The rows of a group lie close to one hidden flat surface of 10 dimensions, which may be shifted away from zero. Surfaces can cross.
In the rows, zero is written as 128.
Some rows, each with its group after it:
[174  85  91 106 183 141 116 134  73 170 149 160 134  76 136 190] | T
[119 138  88 134 148 141 137 125 106 147 144 140 164 125 189 120] | T
[ 95 158 178 112 111 196  88 158 132 137 105  69  83 143 167  80] | Y
[159 132  97 127 144 146 117 114  78 149  93  92 114 101 110 124] | X
[111 146 120 121 124 157 120 153 153 106 111 132 111 129 125  80] | T
[103 127 165  90 130 126  94  76 152 119 190 100 107 152 109 181] | T
[137  85 129  95 119 126 172  68 146 206 117  74 154  91 127 147] | K
[144 115 132 146 122 102 163  74 105 105  76  56 172 101 133 159] | X
[162 165 129 108 155 157 103  76  89 135 128  65 109 113 104 144] | X
[ 98 110 161 106 142 193 100 118 128 115  85 124  68 117  77 212] | T
[ 95 125 141 127 103 106  99 143 114 139 138 179 107 156 115 139] | Y
[108 113 160 126 116  86 130  80  95 122 106 138 157 126 120 172] | K
[ 92 114  79 167  87 112 137 121 128 111  84 176 116 182 109 109] | T
[154 130 123  89 120 129  89 127 127 121 161 137 106 125 139  92] | T
[126 107 129 149 132  94 147  81  92 168 142  96 172 153 161 157] | Y
[117  89 109 151 144 137 139 207 133 164 110 137 120 137 133 133] | Y
[140 153 157 108 142 171 117 156 125 131 112  81 123  92 149  48] | Y
[118 140 163 119 140 152 108 108 120 139 152 115 119 113 114 149] | Y
[ 62 118  79 167 153 178 141 145 103 164 101 150 156 123 148 149] | T
[227 110  56 149  67 104  95  71  86 114 145 146  77 155  88 127] | X
[165 108 133 127 108  31 158 147 112 110  75 139 135 169 130  90] | Y
[148 128  91 147 157 143 104 142  90 123 161 200 128  99  97 130] | K
[165  55 131 165  51 145 162 109 148 120 108 163 134 130 165 125] | Y
[131 107 116 131  86 130 156  78 166 144 154 148 156 121 152 140] | K
[181 142  95 107 136 145 126 166 151  86 133 170  74 164 183 192] | T
[173 116  98 160 120 142 131  97  84 135  85 115  99 162 120 154] | Y
[ 83 135 164 121 132 135  71 132  73 135 124 141 116 119 112 137] | K
[ 99 148 114 161 128 186  98 144 105  98 115 198 109 120 119 139] | K
[181 152  75 114 159 147 135 198 157 142 142 199  90 117 111  67] | X
[150 137 130 107 129 155  98  88 110 145 147 116  98 120 108 150] | X
[123 102 197  74 112 115 138 128 188 136 171 147 151  88 142 111] | X
[149 123  97 129 151 146 133 115 176 132 165 139  83 151  72 215] | K
[ 99  85 163 123  95  95 122 175 153 129 127 178 116 145 119 143] | Y
[155  90  82 162  83 151  95  77  46 167 118 124 121 107 125 142] | X
[134 185 137 128 152 139 142 108 156  72 146 120 156 115 143 115] | K
[160 155  99 101 168 156  87 138  86 135 125 118  80 135 126 148] | T
[130 102 131 103 102 149 131 139 204 142 138 127  64 141  87 172] | K
[173 156  67 155 171 188 122 140 125  94 143 186  95 102  80 139] | K
[139 144  82 155  92 145 112 123 134 135 174 130 119 150 167 101] | X
[148 116 127 107  71 101 112 128 134  90 103 173  86 181 184 148] | T
[118 129 120 113 156 133 122 137 136 127 136 123 128 127 125 141] | T
[145  79 132 104 155 132 118 103  85 179 164 146 161  44  90 140] | K
[123 142 172  94 145 131 117 104 131 135 148  60 147 104 140 122] | X
[106 118 124 145 109 165 112 150 171 115 167  88  91 143 120 194] | X
[156 105 110 102 148 135 157 165 146 164  75 110 117  84  93  99] | K
[117 166 132 129 152 179  96 128 127 114 120 170  64 123  61 187] | Y
[150 121 162 116 112 124  96  72  53 147  89  84 100 143 112 143] | Y
[134  82 152 117 117  83 142 162 171 111 148  96 156 101 123 128] | X

New rows, each followed by its group:
[171 116 107 132 100 130  90 101 112 149 194 149  98 159 125 123] | Y
[128  87 127 144  98 116 171  94 136 120  76 178 153 108 121 168] | K
[108 123 118 111 146 131 113 188 135 133 107 144  91 159 144 152] | T
[184 123 117 132 123 136 142  90 151  94 126 117 101 122  88 178] | X
[ 81 104 112 151 110 161  72 173  70 150 108 205  88 136 113 138] | K
[144 108  70 158 140 124 200  91 152 149 149 156 200  95 150 149] | K
[118 146 125 121 104 103 154  92 168  96 161 129 171 152 193 113] | T
[125 137 175  78 137 128 119 144 154 120  95  85  94 112  94 127] | K
[140 148  95 132 114 121 136 117 128  90 100 153 103 198 191 177] | T
[176  78  94 114 128  85  88 164 102 160 211  96 130  96 104  90] | X
[115 184 124 113 155 117 148 151 157 135 134 123 124 171 164 109] | X
[115 133 100 130 121 120  86 119 108 157 177 147  91 175 116 159] | K
[113 124 130 123 115 134 103 121  81 165 100 106 111 132 130 138] | X
[128 113 155  90 117 166 105 150 158 114 158 148 112  98 166 138] | T
[130 121 104 124  82  58  96  66 104 118 137 144 108 204 101 128] | T
[154 142 161  93 111 136 132 130 167 105 119 133 106 111 130  88] | X
[139  62 172  85  83 147 110 135 150 142 110 160  95  67  81 120] | K
[136 121 126 123 117 160 108 166 198 110 197 131  92 127 119 140] | X
[162 156 127 117 113 164 145  53 153 122 155 158 123 124 136 147] | X
[126 120 166 116 145 135 178  98 193 107 131 136 145 109 125 198] | X
[129 142 130 125 144 143 137  67  74 167 110 101 160  96 149 133] | X
[127 100 107 144  93 109 170 145 127 137  65 202 135 138 153 109] | X
[141  75  88 165 123 124 143 152 137 125 145 100 146  95 114 165] | X
[179 127 137 116  74 112 150  55 162  87 130 163 120 147 125 150] | X
[158  89  99 126 119 128  90 132  61 176 129 126 124  85 117  98] | X
[126 143 157 106 143 186  77 115 101 134 119  36  78 104  96 155] | X
[109 148 156  88 113 167  77 121 127 143 150 101  83 121 116 111] | K
[126 150 134 124 140 167 110 153 121 132 124 127 110 119 127 100] | Y
[160 137  96 131  92 164 145 112 196 102 152 162  97 137 126 129] | K
[ 95 150 131 142 100 133 104  78  92 146 143 145 124 161 142 159] | Y
[125  78 159 116  95 121 123  67 126 141 145 138 118 133  99 228] | X
[167  96 153 112 105  81 125 102 120 134 164 134 137 130 125 124] | Y
[147 107  92 146  75  91 107 123  92 138 104 137  96 167 128 124] | X
[162 144  99 152 157 169 175 141 161  80  82  87 132  81 108 152] | X
[143 117 132 144 141 125 167 173 109 117  19 103 120 134 135 109] | Y
[ 90 127 155 135 135 134 117 133 133 104 141 165 146 115 126 158] | K
[144  91 105 145  80  87 109 144 109 136 147 104 137 127 144 101] | X
[153 159  58 170 123 134 140  86  95 129 118 100 127 163 153 150] | X
[179 111  67 151 166 112 149 145 122 122 133 100 133 108  89 157] | X
[131 185  95 130 126 144 107  99  75 154 103 111  96 175 150 115] | X
[154 137 112 123 173 177 149 113 123 153 131 134 142  64 117 132] | X
[141 115 164 106  87 159 109  64 135 135 155 138 120 102 130 150] | X
[159 100 170  97 149 129  91 130 123 151 160  72  79 143  88 168] | Y
[131  70 124 112  63  83 103 144 134 120 115 188 111 123  76  37] | T
[132 107 112 126 145 130 133 147 132 147 177 169 164  80 128  98] | K
[ 90 134 109 168  83 169 133 115 121 137 104 118 135 148 175 144] | X
[133  69 140 126  76 136  80 151 121 174 179 165  91 145 132 116] | Y
[141  93 116 162 137 206 151 116 138 151 140 125 138  96 138 170] | Y
[139 183 151  98 184 177 161 148 166 100  77  81 115  96 117 127] | X
[131  83 133 121 119 107 147 152 163 145 157 162 146 113 123 153] | X
[125 116 112 134 163 145 144 161 169 140 180 112 144 101 124 162] | X
[131 139 149 139 133 159 149  91 107 126  90  96 138 124 144 145] | Y
[167  90 139 124  78 125 120  74 106 127 134 117 131  89 116 130] | X
[182 139 134  92 157 129 135 141 126 120 101 121 116  85 104  88] | X
